Every row belongs to one group in each of 4 separate groupings. Each group adds its own fixed numbers to the row, and there is some noise. The rows also spread widely along 13 directions, which tell nothing about the answers.
Some rows, each with its group in each grouping after it:
[  6  -9 -14  12   8  11 -19   5  -6  -7  15 -14  -5 -17   9  -8 -15  -9
 -11 -10   0  13  -2   3  -3  13  -6 -13  -8   0 -24 -13  11 -18  -4  20
 -15 -23  -6  -6  32  10  -3  10]
fekof k_759 k_869 k_225
[  4   9 -16  11  27  26   1   2  16  12  -4  -4  -7  -9  10  -4  -3   7
   9  -1   9   3  12  -2  -5 -15   4  14  -6   8  -4  10  -1  18  -4   3
 -17 -14  -3 -16  12  -4   3   0]
nide k_813 k_961 k_289
[-22  -5  18 -11  -7 -11  -9   2  -5  -9  14  -3  11  13 -10   0  -9  -6
  -7   4   7  16 -16  11   4 -18  -4 -17 -12  -9   0   9   8 -21 -13  19
   3  18   0  -4   7  -5  -8 -15]
litat k_845 k_869 k_225
[  2  10  -9   1  18  26  -5  10   9  -1  16 -17  -7  -5  12  -2  -1   4
   0 -10  -4   4  -4  -2   3  -2   8  -7 -13  -4 -13   1   6 -14  -5  18
 -15  -3  -3   0  25   1   6  -1]
kep k_813 k_961 k_289
[  4   2  -7  -1   4 -17  -9  -2   9   9 -10   3  -2   2   0  10  -7  17
 -12  -1  -6 -22   2  -7 -15   4  -8   5  16  17   8  10  12  21  10  -8
 -14 -18  17  -2 -17 -18  15   2]
litat k_845 k_53 k_501
[  0   5 -14 -11  -8  -1 -10 -15  14  -5 -17  15   0  -1  -3   2   5  -2
  15   0   8   1  -8  -3   2 -17  -4   5  -1 -18  -3  -8  -6   1   5   4
  -4   2   8  10  -4  13 -30  -3]
fiz k_759 k_53 k_501
[ -8 -10  10  -7  -3 -14   3   9  -8   6  12   0   8   8  -9   3 -16   5
 -17  -2  -3 -24   6   5 -19   0 -10   3   1   5   6  14   0   3  -3 -10
   2  -5   6 -23 -18  -3  17  -2]
fekof k_813 k_961 k_501
[  4 -24   6  -6   3  13  -9  11 -15 -10  18  -3 -15  -8  -4   4  -6  -7
 -10  -3 -15   0   0  -1  -8   5   5  12  -4  -2 -13   4  -4 -20   3   1
  -5   0  -9  -2  -5  13   1   3]
gilu k_845 k_961 k_501
[  3  -3 -11   0   8  -2  -8  -9   7  -3 -10  12  -4  -5  -1  11   6  13
  -5   9  -3   0  -3  -8  -5 -15   4  -1   9   9   0  12   6   3   2   1
  -5  -7   3   1  -6 -17  -8  -1]
gilu k_813 k_961 k_225
[ -1  -1   3  -1 -10  -9  -6   6   2  -3   0   4  -6  -2 -11  -4 -13  12
   5 -20  -8 -19  -5   7 -27  -6   2  10   0 -11  -8   3  12   3  13   2
 -18   1   3  10  -1  -2  16  -6]
kep k_845 k_961 k_225
[-11   3   9  -6  -4   7 -13  -4  -4  -4  11  -9 -13   9   4   6  -3  -6
  -8 -22  -4 -17   1   9 -12  10   6   4  -9  -4  -7   5 -18   2 -10  -4
   7   3   7  -2  -5  12   2   5]
fiz k_845 k_53 k_289
[ -2  -4  -5  -5  15   0  -8   5  11   2   5  -8   5  -2  -3  -5  -2  -2
   4  -4   6  -5  -4   8   5   0  -5  -1   6   0 -10  -1  23  -6  14   5
 -13  -9   1   8  17   7  -3 -11]
nide k_813 k_961 k_501
[  2  -9 -13   0  13  -1  -3  10   7   7  -2  -1  -3  -7 -12   0  -8  13
  -7   4  -1 -16   6  -3   0   0  -7   6   9   1 -11   6  16   8  12   2
 -23 -12   5   3  -4  -3  12  -5]
nide k_759 k_961 k_225
[ -7 -26  12   3   3  -5 -13  12 -11  -2  11  -1  -5  -3 -18   2 -18  -3
 -11   0   3  -4  15  11  -1   6  -9  14   9   1 -15   4   8   0   5   4
 -11   4   3  -4 -12  12  13  -9]
nide k_813 k_869 k_289
[  1   0   7  -2  -5   2  -1  17  -4  -9  13   5   2  -1  -8   2 -17   8
  -3  -2  -5   5  -5   1 -17 -21   0  -2 -12 -16   4   9  11 -13  -2  22
 -20  10   1 -14   2  -8  16  -6]
fiz k_845 k_53 k_225
[ -2  -2  11  -6   0   4 -10 -10  -1  -4  -1   0  -5  10  18   8  -2  -8
   4  -7  -2   5  -3  -2 -17  -4  -3  20  -3  13  18  10 -14   1  -8  -6
   0  -6   9 -18  -7 -12 -10   7]
litat k_845 k_869 k_501
[  2  -4  -7   1  13   8   0  15   3   4   4  -3  -8  -8  -9  -2 -13  12
   0  -1  -4  -6   5  -2  -6 -10   1  12  -1  -7  -9   6  11   4   8   9
 -26   0  -2  -1  -1   0  17  -6]
litat k_845 k_961 k_225
[  5  -5  -7   2  -4  -5  -7   3  -5  -2   2   6  -3  -5   1   8 -10  10
 -17   8 -12   2  -2 -12 -10  -3  -8  -9  -2   5   2   6   0  -7  -5  10
 -12 -12   9 -12  -7 -16   5   7]
kep k_845 k_53 k_225
[  4  -4  -8   1   6   3  -5   3  -2  -5   6   1 -13 -11  -5   0  -2   9
  -2 -12  -4 -19  -6   4 -20  -4  11   1   3   0 -14  14  11   2   9  -8
   0  -7  -7   2   0   2   7  -2]
litat k_845 k_961 k_289
[  2 -17   2 -13   6   2   0   5  -2  -7   4   7   1   2  -6   6   3   2
  -2  12  -3 -13  -3  -3  -3  -9  -4   8   7   9  10  18   7 -13   9  -8
   4  -2   5 -12 -14  -4  -2  -7]
kep k_759 k_961 k_289
[ -2 -15  15 -10   3   0  -7  -2 -12 -19  14  15  -8   8   7  27   2  -4
 -10   8  -5  10  -1  -2  -9 -14   4  10   4  16  22  20  -6 -15 -13  -2
  18  11   4 -32 -16 -16  -6  -1]
kep k_813 k_961 k_501
[ -7  -9  -7 -19  13  10   1  -3  -2   0   7  -1  -5  10  -1  15   8  -1
 -11  12  -1 -12   5  -8  16  -5   0   5   4   1   6  11 -17   0  -7  -9
  11   5   7 -14 -19   5 -12  -3]
fekof k_845 k_961 k_225
[  0 -18  18 -10   0   3  -3  10  -6  -5  10  -4  -3   4  -2   0  -5  -2
  -2   2 -14   0  -9  -1 -11  -2  -3  13  -3   5   5  13   9 -22   9   1
 -16   0   3   2  -5  -6   0  -6]
nide k_845 k_961 k_501
[-14  -6  11  -1   9   3 -18  -8   2   2   4 -10 -21   7   4   3   7  -2
  -4 -18  -3 -12   2  10 -13  10  11  17   2  12  -9  14  -6  13   0 -17
   4   1  -2  13  -9   0  -1  -1]
litat k_813 k_53 k_501
[ 12  -9 -20   2   5   0  -4   2   3  -3  -6  14  -2 -16  -7   1  -9   6
   4   4   2  -4   2  -6  -6 -11  -7   8   6  -6  -9  -1   9   2  12   4
 -16 -14   2  -8   1   2  -6   0]
nide k_813 k_961 k_225
[-10   6 -15   9  23   5  -9  -2   9   7   3  -4  -8  -3  -2   7  -3   5
 -12  -8  14 -12  12  10   1  -3   5  -2   2   9 -13  10   3  26 -11  -3
   2  -8  -4 -13   6   0   8  -2]
nide k_759 k_961 k_225
[  6  -8   9  -5  -3  -6 -11  -3   3  -2  -7   3  -1   5   3   8  -2   6
  -2  -3 -11 -16  -2  -4 -22   2  -4  15  12  17  14  12   6   3  13  -8
 -11 -12  18   0 -16 -17   5   2]
gilu k_845 k_53 k_289
[-11 -12   4  -3   7   8  -2   3   2   1  -1   2 -11  -3 -16  -8   4  10
   3   3  -1  -5  -7   6 -10 -20  10  10  -7  -5 -14  23   6  -3   6  -6
  -9   9 -13  15  -5  -1  -4 -14]
nide k_759 k_961 k_225
[-12   5  13  -5  10   9 -16  -4   2  -9  14 -10  -7  12  15  11   6  -8
  -5 -16   0   5  -6   9  -9  -4  10  -4 -11  10   6  12  -2  -6 -17   4
  10   6  -2  -7  10 -10  -3   0]
gilu k_759 k_53 k_501
[ -4  -5  -1   5   7   7 -17 -13   3  -3  -3  -2  -7  -2   8   7   2  -4
  -7  -1   1   5   3   1  -4   0   2   1   1  17  -3   6  -8   2 -10   1
   1 -10   1  -3   1  -5 -11   7]
gilu k_759 k_961 k_289
[ 15 -22 -10  -2  -8  -4 -10   4   1  -2  -9  14   0 -15  -7  -4 -13  -3
   4  10  -7   4   1 -11  -3   2 -20  14   9  -5  -6 -12   7 -12  20   6
 -23 -18   8   2  -7  11 -10   2]
kep k_759 k_53 k_501
[-21   0  10   1   8   2 -21  -9   6   0  10 -15  -7   7   1  -2  -1 -16
   2 -21  13   3  -2  22   2   6   4   1  -5   2 -19  -4   4   4  -6   3
   2   3  -4  13  19  17 -11  -9]
nide k_845 k_961 k_501
[  5   1  -4  -7   1  -3 -19  -1   2 -10   0   6 -12   5   6  30  -5   6
 -13  -2  -9   0   1 -11   6   3  -3   1  11   0   3  -7  -5   2  -8  18
 -11   4  19  -2 -11  -6   0   7]
nide k_759 k_53 k_501

New rows. What belongs after each?
[ -6   3   6   3 -23 -19 -13  -7  -3   0   1  -4  12   3   2 -13 -20  -7
  -2 -28   3 -19  -9  15 -33   8 -14  -8 -10  -2  -9  -3   3   0  -2  -1
  -3 -22  10  -7  12   5   1   6]
nide k_845 k_869 k_289
[ -2  -7  -7  -7  -2   1  -1 -11   5   4 -11  14   3   3   1   2  -1  -7
   9  10   9   2   5  -6  -4 -15 -10  20   1   4  10   7 -18   9  -2 -12
   6  -8   5 -19 -15   4 -21  -2]
kep k_845 k_869 k_501
[ -3  -5   4 -13   5   6 -16  -6   6  -9   0  -1 -17   7   2  10   8  -4
   8 -16  -4 -13  -2   5  -5   3   6  19   7  -2  -4   2  -1   3   7  -8
  -1   7   7  15  -6   8 -11  -3]
nide k_759 k_53 k_501
[-14 -11  26 -13 -16  -8 -17  -4  -9 -13  11  -3  -7  15   0   7  -6 -10
  -6 -20  -9  -6 -10  11 -17   5  -1   6  -7  -4  -2   3  -7 -16  -7   2
   1  11   6   7  -5   3  -6   1]
nide k_759 k_961 k_501
[  9   1  10  -5  -2  -3  -6  14   3 -11   1  10  -3   4  -4  18 -16  19
   4  -6  -8  -3   4  -4 -17 -20   1  17   9  -6  14   5  11   3   4  20
 -24  16  17  -9 -13 -20  25  -5]
gilu k_813 k_869 k_289
[ -8   0  -9  -4  24  12 -10  -6  14   1   6 -11  -3  -1   7  -4  13  -7
   1  -2  12   4 -10   8  10  -4   7  -8  -2  11 -12  10  15  -6  -1  -1
   4  -9  -9   7  23   4 -19 -10]
nide k_759 k_961 k_501
[ -4 -19  13  -2  -2  10 -10   2 -10  -3   6  -3 -10   1  -1  -1  -7  -8
  -3  -1  -5   2   3   2  -8   2  -3  18  -5   3  -6   9 -12  -8  -2  -2
  -7  -1   2  -5 -10   7  -5   1]
nide k_845 k_869 k_289
[-16   3   5   1   9   3 -10  -2  11   8   3 -14   5   4   2 -10  -3  -2
  -3 -10   6   1  -3  13  -7  -3   0  -5 -11   5 -11   6   7   1  -6   4
  -8  -5  -6   6  16   0   0  -6]
gilu k_759 k_961 k_501
[-13  -8   2   0   0 -23 -11  -5   4  13  -5   3  13  11  -7   7 -16  -5
 -17   0  12 -19  17   8  -1  11 -24   7  13  17   4   1  -1  24  -4 -10
  -1 -18  18 -19 -16   2   6   1]
nide k_759 k_961 k_501
[ -9  13   0 -11  -6  -9  -2   1  14   8  -2  -5  10   9  -4 -10  -8   9
   4 -13   3 -14 -11   5 -11 -10  -8  -5  -9 -15  -7   2   7   1   1   4
 -15   0   7  10   7  -1   1  -9]
nide k_813 k_869 k_501
[-15  -2  10  -3   0   4 -22  -8  -1  -2   9 -15 -16   8   6   5  -2  -3
  -7 -18  -4   2  -2   8  -4   9   8   4  -3   2 -15  -2 -11   2 -11   5
  -4   7   1  17   2   8  -5  -1]
fekof k_845 k_869 k_501
[  2  -7  -4  -1   6 -10  -4  13   8   6  -5   7   3  -3 -16   0 -17  12
   2   2   6 -12   9   4  -8 -11 -12  16  12  -2  -3   5  20  15  14   4
 -24  -4   7  -3  -8  -1  16 -11]
nide k_759 k_869 k_501
[ -2   0  -9 -19   1   7  -6  -2   5  -1  -2  -9  -5   7   4   4   7   7
  -8   0 -12 -13 -12 -13   8   4  -5  -5  -3  -7  -8   2  -9 -13   0   4
 -10  -5  13  14  -3  -1 -12   4]
nide k_759 k_869 k_225
[  6   7  -9 -15  -6   1  -3  -2   8  -7  -3   7   2   3   6   2  -2   2
  11 -10  -1 -10 -12  -5 -13 -15  -5   7  -4 -12   6   0  -2  -7   3   2
  -3  -2   8  -7   1   0  -9   0]
kep k_759 k_869 k_501
[ -6   1  -6  -2  -5 -12 -23  -9  12   1  -8  -5  -3  -1  -5  -2  -5   0
   3 -15   5  -3  -9   6   4   6  -7  -3   8  -6 -21 -15  12   5  11  11
 -17  -5  10  31  11  12 -12  -8]
nide k_845 k_869 k_501
[  1 -15 -11  -2  11   0  -8  12   0   2   8  -3  -1  -7 -17   6 -11   4
 -14   6   0 -15  11   0  14   7  -6  -3  14  -1 -17  -5  12   2  11   8
  -8  -5   5   0  -5  17  11  -6]
gilu k_845 k_961 k_289
[ -7 -19  -2  -3  19  12  -9  -2   1   2   5  -4   3  -3  -1  -1   4 -14
  -7  20  10  11   7  -1  22   2  -8   2   1  11  -6   6  -1  -9   0   0
   2  -8   1  -8   1  12 -22  -6]
nide k_813 k_53 k_289
[ -3 -11  -1   2  -2  -4  -8  -6   5   3 -11  14   6  -3  -5  -2  -8  -3
   4  11  10   4   8   0  -6 -11 -14  11   3   8   5   6  -2   6   2  -1
  -2  -9   7 -14 -11   1 -11  -3]
kep k_759 k_53 k_289
[  6  -9 -15  -5  24  12   0   8   8   1   4   1   0 -10  -3   4   2   3
  -1  13   3   1   3  -5  10 -11   1   4   7   5  -3   7  15  -5   9   2
  -6  -7  -4 -10   5   2  -4  -7]
gilu k_813 k_961 k_501
[  7  -8  -7  -8  10   7   1   8   6   3  -3   3  -4  -4  -1   2   3  17
  -4  17  -9   2  -7 -15  -2 -15  -2   5   3   7   4  18   8 -10   5   3
 -15  -5   2   0 -10 -18   2  -5]
kep k_759 k_869 k_501
[ -5   3  13   1  -7  -7 -20  -9   4  -6  -3  -3  -9   7  10   4  -3   1
  -2 -25  -9  -9  -8   7 -31   4   3   7  -1  11   2   5   2   6  -1  -3
  -7  -7   7   9   0 -14   3   6]
gilu k_759 k_53 k_501
[  0   2   2  -3   6   3  -8   1   7   0  -5  11 -11   9   3  22  -5  10
  -4   0  -3  -8  15  -6  -6  -8  -1  23   8   6  15  10 -11  21  -7   0
 -11   6  15 -15 -26 -11  12   3]
fiz k_759 k_53 k_501
[  7 -12  -1 -13  10  24  -1   3   1  -6   1   1 -16  -2   2   5   3   0
  15   3  -9   0   3  -8  -2 -12   7  30   1  -5   4   6  -9  -7   9  -3
 -14   6   2  -1 -10   5 -10  -3]
fekof k_845 k_961 k_225
[ -7   1  -7 -12  -5  -4 -15  -6  -5 -12  13  -5  -6   4  -1  11  -2   0
 -10 -17   0 -15  -8   5   2   4   4 -18   1 -15 -19  -7  -5  -8  -7   7
  13   7   6   5   4  17  -9   0]
fekof k_813 k_869 k_289
[  2   6  -9  -6  11  -3 -12  -2  11 -11  -1   5   3   2   2  14  -1   5
   2   0   8   3  -4   0   3 -17   1  -4   8   1   7   2  17   1   0  15
  -5   3   9  -6   9 -13  -2  -6]
gilu k_759 k_869 k_225
[ -2 -15  10   1  -3   7  -4   5   1   5  -3  -3   2  -4  -4 -12 -11   5
   2   7  -8   7  -1  -4 -11  -6 -10  11  -5   3  -3   7   2 -13   6   9
 -29  -6   3   7  -4  -3  -1  -2]
fekof k_759 k_961 k_289
[ -2  -3 -11   0   4   5 -19  -7   3  -6   0   1 -10  -3   5  10  -2  -6
  -6  -4   0   6   5  -4   9   7  -6   0   2  -1 -10 -11  -8   0  -6  11
  -5  -7   8  -1   3   7 -11   7]
kep k_759 k_53 k_225
[ 11 -13 -18 -18  -7  -8  11  -3   1  -2 -12  26  13  -6 -10   1   0   5
   4  25   4  -6  -8 -16  -4 -28 -15   2   1 -11   8  12  -4 -10   7  -8
   4  -9   5 -20 -18   1 -26  -4]
nide k_813 k_869 k_501
[ -9  -3 -16  -7  12  -2  -6  -9   8   1  -6   8   1  -1 -11   7  10   5
  -4  11  17 -10   4   3  11 -17   5  -6  10   2  -9  13   0  13   0  -8
  18   3  -1  -3  -9   7 -15 -11]
gilu k_813 k_869 k_289
[  7   7  -2  -4  14  24   3   4   3  -4   5  -3  -8   0  14  11   5  12
  -4   4 -11   2  -4 -13 -13 -19  13   5 -10   9  13  21  -8  -6 -11   6
  -7  -1   1 -17  -1 -22   3   4]
gilu k_845 k_961 k_289
[  0 -19  -2 -21  12   3   2  10   2  -2   4   1   3   1 -12   2   9   7
  -8  25  -3  -6  -9  -9  15 -11  -6  -1   9   3   3  19  16 -22  15  -2
  -4   2   3   4 -14  -2  -6 -14]
fiz k_759 k_869 k_501
[-11 -10  12  -6  12  12 -11   4  -5 -12  16  -6  -9   7   2   3   0 -13
   0  -8   8   2   2  15  -1  -4   5  13  -6   3   1  13   1  -8  -6   0
   7   9  -4 -14   4   4  -1  -6]
fiz k_759 k_869 k_225
[-13 -12  12   7   1 -16 -21  -6   8   2 -10   3   7   2  -9  -1  -6   2
  -7  12   7  14   2   7   3  -2 -13  -2  10  17   1   5  23   0   7  13
 -21  -5  11  14  -2 -13  -3  -9]
fiz k_759 k_53 k_225
[ -1 -14   5 -10   5   2   1  13  -2  -2   6   4   0   1 -10   1  -7   6
  -5   6  -4  -7   2  -1  -9 -14  -2  12  -1  -2   3  16   3  -5   3   0
  -6   5  -2 -11 -13  -3   8  -6]
gilu k_759 k_869 k_501
[  2   3   8 -12   5   8  -2  -5  12  -4  -2  -7   7   8  11  -6  11   2
  14  -4  -6  -8 -20   0 -17 -12   5   4  -4  12  15  18  15 -17  14  -5
  -7  -9   6   7  10 -18 -10  -7]
gilu k_845 k_961 k_289
[ -4 -23   1  -4  13   3 -10  -1   5   4  -4   0   2  -2  -6  -6  -2 -16
   7   9  10   2   8   5  11   4 -14  23  10  11  -4   0   7  -2  15  -8
 -10 -13   3  -1  -1  16 -16  -8]
nide k_759 k_961 k_501
[-10 -10  15  -3   9  -7  -2   3   2   2   4   1   9   7  -5  -2  -1   2
  -3  11   9   4  -7   9 -12 -21  -2   3   0  18  12  29  19  -3   0  -5
   1  -2  -3 -13  -2 -19   0 -16]
nide k_845 k_869 k_501
[ -5   5   4 -11  15   8   2   9  10  -3   9   3   9   9  -1  11  -6   6
   6   9  10  14   0   1   7 -32   1   1  -4  -4  17  10   9  -5 -11  18
  -8  18   2 -19   3  -9   1 -16]
fekof k_759 k_961 k_501
[ -5 -14   2   6   1 -10 -13  -8   2   3  -9  15   6  -2  -7   6 -10  -9
   0  12  14  14  10   4   0 -12 -14  11   7  11   4   2   0  12  -2   3
  -5  -8   5 -15 -10   2 -14  -6]
nide k_845 k_53 k_501
[-18  -5   8   5   9   0 -18 -13   7   4  -4   2   0   7   2   5  -8 -19
   7   0  21  21  13  13   9  -8  -8  17   2  10   2  -3  -9  16 -12   5
   2   4   3 -13   1  11 -18  -7]
litat k_845 k_961 k_501
[ -5   2  -1  -3  13   4  -1  10   4   0  14  -8   6   1  -2  -4 -10  -1
  -2 -12   9 -18   1  12  -9  -4  -2  -2  -5   1  -5  10  14   1   1   2
  -2  -6   0 -15  14   4  12  -6]
nide k_759 k_961 k_289
[ -2 -10   0  -9  -1  -6  -6   6  -8 -16  15  12  -1  -4 -15   8  -7  -4
   1  -5   9 -10  -3  11  -6 -16   4   0   6 -10  -5   8  11  -7   5   1
  17  11  -3 -16  -3  13   2 -15]
kep k_845 k_869 k_289
[-15  -7  12 -10  17  -1 -22  -1   3  -7  16 -18  -9  17   1  13   0 -11
   0 -21   9 -14   8  21  11  16   4  14  17  10   0  -2  14   9   6  -2
   2   9  13   4   5   9   8 -13]
fekof k_845 k_869 k_225
[ -6 -10  -1  -7   9   9  -7   7   1  -2   6  -6  -4  -2  -9  -3  -3   0
   0   1   0   2   0   3   5  -9   3   6  -4  -9 -13   3   5  -6   4   9
 -10   7  -4   7   3   8  -1 -10]
gilu k_845 k_869 k_225
[-10  -1   5  -3   2  -6 -13  -9   7  -2  -4   2   2  11   3   7  -7  -7
   3 -10   8  -6   4   8  -5  -1  -9  12   3   5   6   1  -2  10  -5   1
  -5  -4  13 -10   0  -2  -5  -1]
nide k_759 k_961 k_225
[ -1   1   3  -1  13  17 -12  -6  10  -4  -3   1  -7   4  15  11   1  -5
   8  -3   0  15   4  -2  -3 -13   2  20  -3   9  11   4 -10   3  -9   8
  -9   1   3  -9   2  -8 -10   2]
gilu k_759 k_961 k_501
[  4  -7  -6 -23  11  12  12  16   7   5   2   1   2   5 -11  -3  -3   2
  14   3   1 -31   9  -5   1  -8  -7  29   3 -17   7   8  -5   5  20 -15
  -7   4  11 -11 -19  17   4  -9]
litat k_813 k_53 k_289
[ -3   6  12   0   2   6  -8   7  -1  -4  12  -6   4  10  13  17 -13   2
 -17   4  -6  13   1  -5  -2  -4  -7  -8  -8  10  17   8  -3 -11 -20  26
 -13   0  17 -24  -1 -19  13   5]
fiz k_845 k_53 k_289
[  8  -2 -12 -16   1  -5   0  -1   3  -6  -4  16   5   1  -1  15  -3   7
   0  19   1   7  -9 -15   7 -24  -8  -1   7  -5  14   6   2  -8   0  10
  -2   3  10 -16 -12  -8 -13  -4]
litat k_845 k_869 k_501
[  2  -4 -13 -12   6  -6  -1   6  -3  -5  14   2   9   2   1   8  -8  -1
 -15   3   2 -13   1  -4   4   1 -11 -10   4   1   5   4   5  -8  -3   1
   9 -12  11 -30   1  -1   3   2]
kep k_813 k_869 k_225
[ -2  -5 -12  -6  20   7   3   4   9   3  -1   7  -1  -2 -10   3   4   7
   5  11  10  -9   5   1   5 -20   3  10   5   0  -2  16  11   7   8  -5
  -4   1  -2  -8  -3  -1  -4 -13]
nide k_813 k_961 k_225
[ 11  -9   0 -10  -4   9  -9   5  -7 -18   7   8  -8  -2   3  16  -9  -2
  -1  -8 -11  -6   0  -6 -12  -5   0  11   0  -9   4  -2  -7 -13   0  10
  -4   3   8 -15  -7   4   0   8]
gilu k_759 k_961 k_289
[-16 -10  20  -9  12   8 -18  -3   4  -2   6 -15  -5  17   7   2   0 -21
   9  -8   6   5   6  11   9  12  -6  26   1   9   8   0  -2   1   3  -2
  -5   4  13   1   2   6  -9  -7]
litat k_845 k_53 k_225
[ -4  -7   4   0  -1   2  -8   0  -3  -7   1   5  -4  -4  -3  -2  -4  10
  -1   6  -1  16 -11   0 -14 -25   4  -3  -8  -1  -2  14   6 -13  -6  13
 -12   5  -7   1   2 -15  -6  -6]
fekof k_759 k_869 k_225
[ -6  -9   3  -7  -5  -9  -6  18  -5   0  13   0   3   2 -17   4 -22   3
 -16  -3  -3  -9   6   3   1   1 -13  -5  -5 -19 -13  -5   3  -5  -5  16
 -13   6   5  -6  -7  14  14  -4]
nide k_759 k_53 k_501
[  5  -8  -7  -3  13   8 -17   3  -2 -17  12   6 -10  -2   1  24  -6 -13
   0  -1   6   9   9   1  15  -4   0   9  10  -5   2  -9   4  -1  -2  16
  -1   7   9 -18   4  10  -7  -3]
nide k_845 k_53 k_225
[ -1 -10  -2  -6   6   4  -4  -3   7   8  -5  -2  -6  -1   2  -7   8   5
  -2   3  -8 -13  -4  -5 -14   0  -2  11   0  14   1  19   1   0  10 -19
  -5 -16   0   5 -10  -7  -4  -1]
kep k_759 k_53 k_501
[ -3 -11   7 -15 -10 -11  -2   4  -7  -5   4   5  -1   3  -7   0  -5   9
  -9   0  -9 -15 -15  -2 -20  -9  -4   1  -3  -2   2  19   2 -12   3  -8
   1   0   2  -2 -16  -9   1  -1]
litat k_759 k_869 k_501
